The rows are grouped in 4 ways, from coarse to fine. Each group lies inside one group of the grouping before and may be the whole of it. The rows also spread widely along 14 directions, which tell nothing about the answers.
Some rows, each with its group in each grouping after it:
-7 4 -14 -6 -6 -13 -18 -1 -11 7 0 -2 -5 16 -13 14 -2 -9 10 39 -12 -22 1
 -3 -11 8 -12 -22
kov J_68 J_986 J_605
-14 30 35 38 10 -29 -19 9 -3 2 -2 9 -33 -3 -13 -1 -32 19 -9 10 25 -26 19
 -15 -6 21 -28 10
girip J_219 J_296 J_101
-22 17 -9 -29 -8 -4 -2 -7 -28 -5 24 -20 -17 50 26 6 -19 -19 5 37 5 -22
 -12 13 -10 13 -1 -26
girip J_480 J_673 J_7
8 -3 -3 -11 -6 -6 0 19 -9 0 21 -22 9 -10 26 16 -5 -2 -31 5 1 5 24 -8 -10
 9 4 10
girip J_480 J_355 J_991
-27 -2 10 -10 2 -19 -2 24 -13 -9 4 2 3 5 9 21 -7 6 -28 -9 -13 1 14 6 7
 -6 -2 11
zuf J_921 J_912 J_994
-13 6 3 -11 -20 -17 2 13 -7 -21 -28 2 10 -4 2 12 -1 -3 2 5 -16 -16 8 -6
 -10 1 -11 7
kov J_810 J_855 J_696
-47 24 -3 8 11 25 -2 5 -7 10 -26 -4 2 2 -6 19 -12 5 -2 14 -6 -6 42 5 -26
 -25 -17 20
zuf J_468 J_47 J_836
-27 11 30 -6 -11 -17 18 2 6 -11 -25 -1 -10 -24 -12 12 -18 -9 -9 9 12 -22
 22 -14 -15 -14 -8 24
girip J_480 J_614 J_486
8 2 7 21 -11 -31 -19 -14 0 -14 -13 6 -23 -33 -30 8 -5 -8 8 26 3 -4 2 -20
 -2 15 0 -11
zuf J_921 J_738 J_299
-27 -8 -7 -13 0 -2 23 35 -24 -9 -8 5 13 8 8 -9 22 20 10 4 -12 -23 0 -27
 13 3 -36 15
peku J_989 J_692 J_62
-19 -19 10 -18 -18 7 10 -22 -13 14 5 -15 -2 -2 -1 26 -6 -25 19 39 -23 9
 10 -21 0 -24 -3 -17
kov J_68 J_780 J_821
-19 -16 7 26 -12 -15 7 20 -24 -15 0 -7 5 -1 -18 27 -9 1 29 29 -9 -15 33
 -30 -5 7 -31 2
kov J_68 J_986 J_467
-33 3 1 3 6 -12 -8 8 -16 28 15 -5 -13 12 -21 11 -5 -12 -12 37 -5 -12 4 5
 2 -17 -14 -10
girip J_540 J_659 J_532
10 -10 16 4 -24 -35 -15 14 4 -21 10 -9 -2 -20 4 31 -20 -17 -6 3 -17 4 20
 -10 -3 13 18 0
girip J_480 J_614 J_505
-27 -2 -15 9 6 -17 -6 11 -15 3 9 -15 1 5 -20 24 -4 -14 -2 40 0 -12 18 7
 -15 -9 -13 -8
girip J_219 J_230 J_582
-12 12 -24 4 5 -1 -17 8 -14 0 -14 -6 -6 0 -12 11 -1 0 -12 18 -16 -3 13 5
 -10 2 -8 -6
zuf J_921 J_771 J_800
4 4 2 -23 -31 -4 0 32 12 -25 -20 -1 20 -31 28 -2 17 3 7 -9 -32 -2 12 -12
 3 4 5 30
peku J_989 J_692 J_445
-14 -10 22 -27 -30 -1 6 -1 -4 2 12 -7 -1 0 24 7 -1 -16 24 25 -21 -3 -7
 -20 18 -13 0 -6
peku J_122 J_148 J_80
11 -15 9 -10 -30 8 10 17 -21 -7 -10 -39 1 -18 27 6 -23 -9 -38 -9 -32 9
 23 -21 1 3 -10 10
zuf J_921 J_771 J_87
-14 -23 6 -33 -25 -17 5 0 23 -8 -15 -3 36 -16 -2 44 6 -18 18 33 -2 -21
 24 -1 -23 -21 7 14
girip J_540 J_659 J_152
-9 23 -24 17 19 18 -18 11 -3 10 -19 -9 1 -12 -7 16 -9 13 -24 -1 -21 7 41
 4 -29 1 -8 9
peku J_989 J_298 J_615
-13 -6 9 -4 -13 0 7 16 -3 -13 -5 -12 11 -18 10 19 -10 7 8 0 -17 -7 30
 -22 -4 0 -9 19
peku J_989 J_808 J_385
3 -12 -12 -2 5 -28 -7 -9 -2 2 -8 10 -4 -5 -24 26 7 -11 -11 14 -18 7 -7
 -20 1 1 4 -24
girip J_480 J_355 J_84
16 -3 -16 -14 -15 -4 1 2 5 -42 -11 9 20 -26 28 20 27 7 12 -10 -20 23 12
 -19 -5 14 22 13
zuf J_468 J_47 J_688
-26 34 -15 -19 -5 15 13 8 -5 -23 -24 -13 5 -2 19 8 4 -3 -6 11 -4 -6 20
 16 -27 -7 1 22
girip J_219 J_133 J_595
-8 -5 21 -30 -9 -12 1 7 12 -12 9 -6 4 -12 18 28 -22 6 -3 -10 -16 -5 23
 -15 2 10 16 11
girip J_219 J_296 J_514
-21 24 -22 3 19 11 5 -1 -21 14 10 -4 -5 0 5 -1 25 -4 -17 32 16 14 10 5
 -13 -14 -6 3
girip J_480 J_673 J_516
2 12 12 -25 -13 -32 0 -24 11 -13 -19 23 4 14 24 1 30 -14 4 29 26 -17 -34
 -1 -11 -5 -2 -7
girip J_219 J_296 J_101
-15 -12 11 3 -2 -43 -16 37 6 8 12 2 4 -21 -21 17 -1 -2 -21 12 -12 -12 15
 -3 11 -5 -7 10
girip J_219 J_230 J_582
-11 -20 2 11 16 -7 -8 21 -31 31 36 17 -4 4 15 -6 36 16 -28 0 -21 36 -12
 -25 48 -8 -17 -6
zuf J_921 J_912 J_994
-28 23 17 -8 -15 -15 11 17 -22 -16 1 -12 -12 5 10 3 -9 -8 -13 17 3 -14
 10 8 -6 -4 -8 12
kov J_68 J_986 J_467
-5 5 26 -5 3 -8 -19 -1 2 11 23 13 4 17 43 9 2 11 2 7 8 3 7 -11 -1 7 -4 6
peku J_989 J_692 J_62
-4 2 -9 -2 -22 -27 9 15 -21 -18 -40 -3 0 7 -16 0 6 -15 -15 17 -20 -26
 -13 -9 -10 2 -31 -10
kov J_68 J_986 J_605
-17 21 0 -17 0 19 3 5 -3 3 18 -4 0 -2 32 1 12 10 1 15 4 5 15 2 -4 -2 7
 20
girip J_540 J_659 J_532
0 4 17 -19 -11 -14 9 -14 7 -23 20 3 -8 -41 6 14 8 4 20 17 13 7 17 -26 0
 10 24 14
kov J_68 J_986 J_605
-16 2 26 -23 -31 -23 45 -4 -26 -42 -4 -5 -24 -20 3 -11 5 -10 16 12 0 -9
 -18 -36 21 5 -4 6
kov J_68 J_986 J_467
-6 -1 19 -3 -22 -6 -14 27 7 31 -17 -12 3 -26 3 -1 -7 -11 -35 5 -32 -6 21
 -6 1 -23 -18 18
peku J_989 J_298 J_615
-22 16 12 -4 -2 -1 -2 -8 -11 7 -20 0 -24 -6 -6 -1 -12 -8 -27 5 -13 3 -2
 -3 3 -15 -7 -1
zuf J_921 J_912 J_994
-16 16 -3 -21 -9 8 23 -1 -13 12 -21 -11 -16 -14 -9 -23 2 -6 -12 28 9 -27
 -3 -22 -3 -7 -27 6
girip J_480 J_673 J_516
-13 13 4 -32 -8 -40 -13 27 8 -8 -6 5 -15 -13 -20 12 -22 -5 -33 -15 -35
 -16 -3 6 12 9 19 -2
girip J_480 J_673 J_516
-29 19 -18 -6 8 -4 0 22 -18 17 3 -8 -16 -8 -22 -5 7 -3 -19 25 -8 -9 4 1
 4 -10 -10 1
girip J_480 J_355 J_84
0 38 3 -3 -27 5 -19 5 9 -17 -25 -6 -26 -38 1 -14 -17 0 8 6 -16 -12 16 -7
 -8 15 8 17
zuf J_468 J_47 J_688
-19 12 19 -9 7 -7 0 4 5 20 -14 13 -14 -5 -9 -5 -5 11 -13 5 -4 -19 1 -20
 9 -4 -20 6
girip J_219 J_296 J_514
-9 11 -7 -4 9 -19 -20 -6 12 5 -14 32 8 15 4 16 30 0 3 19 -5 -1 -10 2 -6
 -5 -3 -7
girip J_219 J_133 J_595
4 5 -3 -43 -5 8 19 -15 -8 -10 12 -19 -11 -18 24 8 -7 -6 -32 -6 -17 20 -5
 -12 4 1 27 -7
peku J_122 J_148 J_80

New rows. What belongs after each?
-10 17 -15 7 -12 3 -8 17 -26 -15 -6 -11 -1 20 15 9 0 -4 5 17 -28 -1 10 4
 -12 10 -12 -6
kov J_68 J_986 J_605
-17 15 -4 -13 4 -2 16 -20 -16 5 -13 -6 -28 -7 -14 -6 -1 -13 -23 19 -6 0
 -14 -15 2 -8 -7 -12
girip J_219 J_133 J_595
9 2 3 5 -27 17 0 -38 -12 -3 -24 -32 -43 -11 -21 5 -58 -19 23 29 -32 -18
 10 -49 -8 25 -15 -31
girip J_219 J_133 J_595
9 -15 20 -14 -27 -12 -31 0 22 21 -9 -9 11 -22 5 25 -16 -17 -14 21 -15 -8
 24 -3 -11 -10 2 3
zuf J_921 J_738 J_299
10 -15 0 -20 1 -9 7 -6 7 -3 4 13 10 -24 8 17 21 10 -13 -5 -17 21 0 -28
 11 3 15 4
girip J_540 J_659 J_152
-8 -16 19 2 -14 -4 15 -1 -7 -15 -11 -3 14 -22 4 25 -6 5 16 6 -5 -1 33
 -37 -8 1 -14 14
kov J_810 J_855 J_696
-8 8 -4 -20 16 -11 5 -10 8 -24 -9 6 7 -20 -3 25 0 20 -7 4 30 -15 25 -6
 -25 15 8 17
zuf J_921 J_738 J_299
-35 26 31 -17 -12 -18 -6 27 -2 7 21 2 -16 -1 20 -8 -3 -4 -11 13 6 -15 4
 11 13 -11 4 23
girip J_480 J_614 J_486
-30 42 15 -37 -8 -10 5 -10 -2 -31 -42 4 -31 14 2 -5 -34 3 -15 -14 -10
 -34 -15 12 -9 13 4 2
zuf J_921 J_738 J_299
-32 32 13 10 -2 -26 -24 41 -1 0 18 9 -19 -10 -7 -6 -1 7 4 19 7 -23 15 11
 8 7 -2 22
girip J_480 J_614 J_486
-12 -12 8 2 15 -51 -40 35 -2 9 27 -3 9 18 -17 60 -41 4 -42 -1 -20 -11 37
 20 -14 13 4 -12
kov J_68 J_780 J_821
8 4 -20 20 7 -21 -36 5 -1 6 -3 10 3 -6 -20 32 10 -7 -14 13 -34 22 15 3
 -12 3 8 -19
kov J_68 J_986 J_605
-17 -4 -21 -11 -6 11 23 -4 -18 -22 -9 -13 15 9 10 23 9 -6 12 23 -7 -2 14
 -7 -20 -3 -7 1
girip J_540 J_659 J_532
-6 24 -18 10 -5 15 -29 8 -2 2 -17 -10 14 16 12 30 -8 -7 -2 21 -24 3 37
 20 -39 -1 -3 -1
kov J_68 J_986 J_467
3 -37 -3 -20 -26 2 40 -7 -23 -18 -21 -13 24 -8 17 22 19 -17 0 9 -34 19 2
 -39 0 -16 -15 -6
kov J_68 J_780 J_821
-38 7 -17 -14 -1 8 23 -9 -25 -9 10 -21 -14 -14 -19 13 3 -21 17 43 -5 3 6
 -3 -2 -21 5 -11
peku J_122 J_148 J_80
-23 -24 8 5 -1 -42 -23 16 -12 8 19 -4 1 5 -21 41 -15 -18 -23 22 -11 -1
 14 9 4 -13 -2 -14
zuf J_921 J_912 J_994
7 6 -3 2 -10 -20 1 2 -14 -34 -15 16 -16 -20 -7 1 6 11 6 -22 -43 18 -13
 -34 23 28 8 -11
kov J_810 J_855 J_696
-10 9 -21 14 1 -6 2 33 -15 -9 -12 -3 2 -20 -13 -3 20 7 -5 11 -17 -2 13
 -10 3 5 -19 11
girip J_219 J_296 J_514
2 26 18 3 -20 -12 0 -35 -3 -11 -18 -2 -31 -22 -5 1 -5 -26 -3 27 2 12 -4
 -10 -13 -7 11 -9
kov J_68 J_986 J_467
-5 -7 -18 11 22 -14 -6 12 -20 19 16 -1 -16 -7 -30 8 0 6 -28 10 -12 3 6
 -22 11 11 -10 -17
girip J_480 J_614 J_505
-13 13 13 10 -14 -31 -20 29 -10 1 -5 1 -10 3 -12 7 -11 -5 -13 16 -16 -19
 9 3 -1 4 -15 1
kov J_68 J_986 J_467
-1 9 8 -24 -6 -23 -5 31 16 -3 -19 10 19 -15 14 10 10 8 -38 -11 -7 -15 6
 5 -7 -5 -3 22
peku J_122 J_148 J_80
-23 15 -15 -23 1 -12 15 13 -15 -15 -16 -4 -4 4 -18 0 2 8 1 26 10 -45 4
 -5 -16 11 -21 4
kov J_68 J_986 J_605
-11 15 4 -8 9 33 4 -23 -6 15 -21 4 -6 3 24 2 3 11 -9 3 -7 14 13 -18 -8
 -10 -11 7
zuf J_921 J_771 J_800
-14 11 -5 -8 -19 -21 -5 29 -6 -13 11 -14 -7 -23 -5 -2 6 -8 7 29 -4 -17 8
 2 7 6 0 9
girip J_219 J_296 J_514
9 -1 -2 12 -16 16 -6 -15 -19 -17 -5 -9 10 12 47 18 13 -11 2 8 -21 39 9
 -7 -11 0 2 -7
zuf J_921 J_738 J_299
-2 13 5 -18 -22 4 -12 17 -2 12 -3 4 -6 -3 15 -15 12 3 9 17 -27 -11 -4
 -16 15 5 -11 3
kov J_68 J_986 J_467
-21 11 -4 -24 -5 -6 22 -27 -16 -20 -8 -11 -3 2 5 25 6 -25 -7 27 3 9 3 7
 -25 -19 14 -8
kov J_68 J_986 J_605
11 12 3 3 -10 -18 -30 0 5 11 -13 -8 -21 -31 -16 3 -18 -9 -32 13 -11 -2
 12 -3 -5 6 3 -2
zuf J_921 J_771 J_800
1 17 1 3 -25 4 0 0 -8 -14 -8 -18 -3 -10 23 0 0 -12 0 26 1 0 11 1 -18 3
 -1 10
girip J_540 J_659 J_152
-5 -7 2 -12 -8 3 9 -5 -11 6 12 -18 3 -10 12 16 -3 -12 -10 24 -2 6 12 -13
 -5 -12 -2 -4
peku J_122 J_148 J_80
-11 -15 3 -15 -25 -18 -3 5 -8 -6 -1 -5 -2 -15 -3 9 12 -18 13 27 -19 -1
 -4 -13 15 -10 2 -5
zuf J_921 J_771 J_87
-9 -20 2 -36 -26 -16 6 -3 10 -17 -35 5 36 29 25 40 6 -22 9 7 -33 -13 -5
 -2 -15 -15 -4 -10
girip J_219 J_296 J_514
-24 10 -9 -3 7 8 2 3 -3 8 0 9 -10 -22 -13 2 20 5 12 15 -25 14 8 -20 17
 -10 0 5
girip J_219 J_133 J_595
-37 -7 18 5 10 -13 -26 29 -19 20 25 6 -2 32 11 27 -15 10 -10 -4 -37 9 17
 3 24 -8 -9 -3
zuf J_921 J_771 J_800
2 -9 0 -43 -19 -2 -3 0 7 9 35 -16 -10 -45 2 -5 2 1 17 26 -8 -13 3 -30 22
 10 18 3
peku J_989 J_808 J_385
-3 14 -17 -22 -25 -9 -1 -11 -11 -25 8 -28 -8 -14 -2 15 -6 -26 16 49 7
 -15 11 7 -26 9 16 -10
kov J_68 J_986 J_605
-13 0 1 -19 13 -9 -37 -6 24 25 1 28 -1 4 -25 34 -8 13 20 10 -37 -10 14
 -14 3 5 10 -18
kov J_68 J_986 J_605
-17 9 -17 -15 8 2 19 2 -7 -10 -17 -2 -1 -16 -10 7 12 5 -11 9 -7 -4 9 -14
 -6 -2 -6 8
girip J_219 J_133 J_595
-8 -12 19 -26 -28 -4 7 12 20 -1 -18 3 8 -42 -3 16 -3 -8 9 -4 -40 5 22
 -31 14 -14 10 18
girip J_480 J_673 J_516
-11 26 9 4 -6 35 2 -16 -18 33 -20 -2 -30 7 4 -27 -4 4 3 24 -18 -5 -2 -31
 4 -4 -34 -7
kov J_68 J_986 J_467
-10 11 6 -5 -10 -11 -5 6 -17 -7 5 3 -7 0 14 1 4 2 -3 6 -13 5 -3 -11 8 7
 -3 -3
kov J_810 J_855 J_696
-2 4 15 -12 -18 -16 -8 20 11 10 -20 -7 6 -9 3 12 -18 -7 -25 6 -6 -26 19
 -8 -15 -2 -13 13
girip J_480 J_355 J_991
-12 17 32 -18 -2 0 7 -11 7 -3 -23 16 -6 1 21 9 -11 13 -9 -13 -11 -1 8
 -18 -6 -1 -5 12
kov J_68 J_780 J_821
34 -15 1 -19 -27 -32 -19 2 8 -30 -4 12 17 -11 25 24 6 2 2 -15 -32 9 -4
 -23 4 31 18 -10
kov J_810 J_855 J_696
-2 4 18 -20 -14 -12 -14 0 16 3 -11 -8 -5 -28 -2 14 -24 2 -9 14 8 -25 28
 -10 -12 4 0 17
zuf J_921 J_771 J_800
-7 -4 -38 -11 3 10 7 33 -34 -17 2 -38 10 11 6 17 -24 13 -24 -7 -34 -17
 26 -7 -13 25 -17 -4
peku J_989 J_808 J_385
-42 0 1 -31 6 -6 13 16 13 19 -13 17 5 -22 -34 4 19 5 13 28 8 -38 12 -15
 4 -24 -15 20
girip J_480 J_614 J_505
8 11 -11 30 4 15 -40 37 -2 23 -3 1 19 10 14 14 -2 27 1 12 -21 -11 47 -9
 -21 21 -34 12
kov J_68 J_986 J_605
-4 17 -4 -2 -9 -15 -11 11 -8 -12 -4 -13 -3 -11 1 21 -8 -12 -27 8 -20 9
 19 13 -18 -1 12 1
kov J_68 J_986 J_605
3 3 -4 -16 -14 -10 -2 1 -12 -10 -4 -15 -18 2 4 6 -21 -9 -12 -1 -37 -2 -8
 -16 9 18 3 -20
girip J_219 J_296 J_514
-7 7 5 -17 -7 -3 -15 -1 11 5 -3 1 -4 -2 3 13 -12 2 11 16 -14 -16 10 -12
 -2 7 -1 -4
girip J_219 J_296 J_101
-8 8 -23 -17 -10 6 9 7 -17 -34 16 -11 3 0 20 9 11 6 25 18 -12 1 5 -5 -1
 22 14 2
girip J_540 J_659 J_152
-44 22 15 -8 3 -7 -4 14 -15 15 17 -3 -32 2 -11 -5 -13 -3 -2 15 -22 -4 -2
 0 26 -9 -2 -4
girip J_219 J_296 J_514
8 -15 -15 -16 -14 12 -12 -4 -5 4 17 -13 15 0 15 27 3 -3 26 31 -21 0 23
 -21 -9 11 1 -12
kov J_68 J_986 J_605
-6 2 -7 -11 3 3 6 -18 -10 -1 4 -8 8 9 20 11 6 -3 7 34 25 -12 9 -10 -26 1
 -11 -2
peku J_989 J_692 J_445
-5 -14 -11 -13 6 -10 8 -1 -17 21 2 6 0 15 -6 1 16 -3 -10 25 -2 -12 -12
 -27 7 1 -25 -19
girip J_480 J_673 J_7
-4 38 -5 3 -8 35 -46 28 17 14 1 -12 12 5 45 12 -14 14 7 6 -28 1 49 20
 -23 11 3 23
girip J_219 J_296 J_514
-30 11 23 18 -3 -33 -13 21 -11 5 3 7 -8 0 -2 8 -1 -4 -20 19 17 -13 12 6
 -2 -14 -18 16
zuf J_468 J_47 J_836
-19 25 31 -13 -3 -18 -1 9 -8 6 16 14 -38 -13 -2 -23 -4 16 -2 5 -3 -15
 -11 -23 29 12 -5 7
kov J_68 J_986 J_605
-23 -1 1 -21 -19 2 8 19 -12 0 -13 -17 -3 1 4 8 -11 -13 -12 0 -51 1 2 -7
 14 -13 -6 -4
girip J_219 J_296 J_101
-10 10 36 -5 -41 -41 1 14 1 -19 -2 -1 -4 -32 24 -10 21 -31 -7 21 7 6 -10
 6 4 -23 8 23
peku J_989 J_692 J_62
-20 5 12 -7 -12 -2 -10 -6 -10 -18 23 -8 -3 10 33 31 -13 -10 13 10 -13 19
 20 3 -4 -2 22 -1
zuf J_468 J_47 J_688
8 32 -18 3 -11 30 -12 -18 15 -1 -33 18 11 -12 30 -6 47 -8 24 26 -5 21 3
 -3 -24 -12 6 11
girip J_480 J_614 J_505
-17 -4 1 -18 -17 -1 6 0 -18 -3 -20 -18 -8 6 1 9 -22 -15 -22 10 -21 -13 1
 -6 -2 -7 -14 -7
zuf J_921 J_912 J_994
-22 3 -2 -34 -12 -4 7 -11 -10 -11 2 -10 -13 -8 -3 6 -1 -11 7 26 -3 -12
 -5 -3 4 -2 8 -7
zuf J_921 J_738 J_299
-3 18 -28 9 5 7 -13 4 1 -17 -38 -6 0 -28 -18 19 -5 3 -21 1 -17 6 31 5
 -28 3 1 9
zuf J_921 J_912 J_994
-34 18 13 6 36 -17 -9 44 -5 32 -2 30 2 2 -4 -12 22 44 -42 -3 28 -27 16
 -2 10 -6 -42 38
zuf J_921 J_771 J_800
-32 -3 22 19 12 -17 -24 0 -22 32 27 -4 -36 11 -27 14 -36 1 -5 28 -4 -10
 15 -16 18 0 -19 -18
zuf J_921 J_771 J_800
-5 3 -4 -31 4 3 -9 -15 -6 9 27 -6 2 12 23 30 0 -9 -15 14 -18 23 9 4 -5
 -5 25 -16
kov J_68 J_986 J_467
11 11 -7 -10 -21 -31 9 -1 -2 -42 -18 0 -10 -41 -13 3 10 -6 2 14 -2 -4 -3
 -14 -8 18 11 2
kov J_68 J_780 J_821
4 2 9 -27 -17 10 5 21 -5 17 -1 -7 -2 -24 18 -12 9 6 -29 -6 -36 8 6 -23
 20 -4 -5 13
kov J_68 J_986 J_467
-18 3 -24 -22 31 17 -1 23 -5 24 15 -11 6 -11 -11 21 -15 25 -31 -4 -14 -5
 43 -11 -7 7 -3 9
girip J_480 J_673 J_516
-13 4 8 -23 -4 -4 11 -1 3 -8 -5 7 4 -9 12 13 7 3 1 4 -8 -1 2 -14 2 -6 3
 5
peku J_122 J_148 J_80
-30 6 20 -4 -1 -14 13 13 -24 -21 13 -6 -17 2 -1 20 -24 8 0 -7 -22 1 20
 -16 9 9 0 4
kov J_68 J_986 J_605
2 26 21 1 -8 -20 -36 19 25 21 -1 26 -20 -33 -3 -16 11 13 -6 5 -15 -5 -1
 -12 22 8 2 16
girip J_219 J_133 J_595
-15 -10 -15 -26 -18 -31 19 14 -5 -26 -39 -11 20 -9 -14 23 7 -23 -21 12
 -14 -24 3 7 -22 -16 -8 4
peku J_989 J_298 J_615
-33 1 6 -5 -7 -26 13 16 -25 -41 -8 1 -10 4 -1 19 -9 -3 -6 -10 -21 3 0 -1
 12 2 2 3
zuf J_921 J_912 J_994
-25 12 -17 -1 3 -3 -6 14 -16 -11 -7 -5 2 22 2 24 -5 -8 -5 9 -23 -2 12 10
 -13 -1 -1 -6
girip J_480 J_614 J_486
0 -4 17 26 -31 -18 -21 19 -13 -16 -8 -5 -1 8 17 10 -11 -3 26 23 -9 -17
 16 -17 -1 17 -27 4
zuf J_921 J_771 J_800
-1 -2 -3 -18 5 -20 16 -5 -3 -22 20 0 7 -15 13 21 15 7 -11 11 24 3 9 -9
 -10 10 16 11
girip J_540 J_659 J_532
-8 -9 48 1 -3 -30 -15 2 10 10 -12 14 -1 5 5 23 -29 11 -22 -7 4 -20 17
 -18 -2 3 -19 9
zuf J_921 J_738 J_299
-11 -14 4 -11 -20 -11 11 5 -25 -15 -17 -6 4 29 22 16 -9 -11 -14 -6 -33
 -3 -9 -18 6 -1 -17 -11
zuf J_468 J_47 J_836
-10 30 -17 10 5 -9 -18 25 -5 -8 -11 -16 -13 -17 -16 10 -18 1 -28 3 -18
 -5 26 14 -16 12 2 6
girip J_219 J_296 J_514
5 22 18 -25 -2 -5 -21 -4 25 17 -10 27 -14 -16 1 -5 1 19 -2 -2 -16 -11 0
 -20 9 12 6 5
kov J_68 J_986 J_467
7 10 -6 -5 -27 -10 -9 5 -2 -15 -29 0 -1 6 14 -2 6 -13 8 11 -32 -8 -14 -9
 -1 10 -9 -10
girip J_219 J_296 J_514
-2 12 -10 1 -14 -14 -4 12 -11 -10 3 -30 -11 -26 -9 8 -14 -17 -18 27 -1
 -7 19 4 -14 6 2 2
girip J_219 J_296 J_514
-9 21 14 -8 -11 2 -3 7 -15 -1 8 2 -21 5 20 -10 -2 7 1 4 -21 3 -3 -16 16
 12 -3 0
kov J_68 J_986 J_467
-9 13 18 -7 -9 -18 -14 -7 10 8 -29 3 -10 -17 -6 10 -8 -13 -33 9 -3 -3 7
 6 -12 -18 2 7
zuf J_921 J_771 J_87
6 16 11 15 -24 -5 1 5 -14 -12 -25 -26 -20 -40 -3 -11 -16 -12 -31 13 2 -3
 18 -8 -13 4 -14 15
zuf J_921 J_738 J_299
-5 -17 -1 -11 -7 -5 4 6 -4 -1 22 -13 13 -23 12 22 11 -4 5 20 -4 9 25 -15
 -2 -6 6 9
peku J_989 J_298 J_615
-3 5 10 12 -23 -17 -16 7 7 -7 -22 -2 -14 -29 -18 13 -12 -17 4 5 -45 10
 10 -14 8 -2 5 -5
girip J_219 J_296 J_514
-25 -5 15 -28 -2 -6 11 23 -2 9 -1 0 18 -2 21 7 8 4 -19 1 -6 -11 12 -6 2
 -19 -13 23
peku J_989 J_692 J_445
3 -1 -28 -15 -9 7 -8 20 12 -3 -32 -2 25 -14 -4 15 13 6 6 11 -29 -17 21
 -10 -15 6 -12 7
girip J_219 J_296 J_514
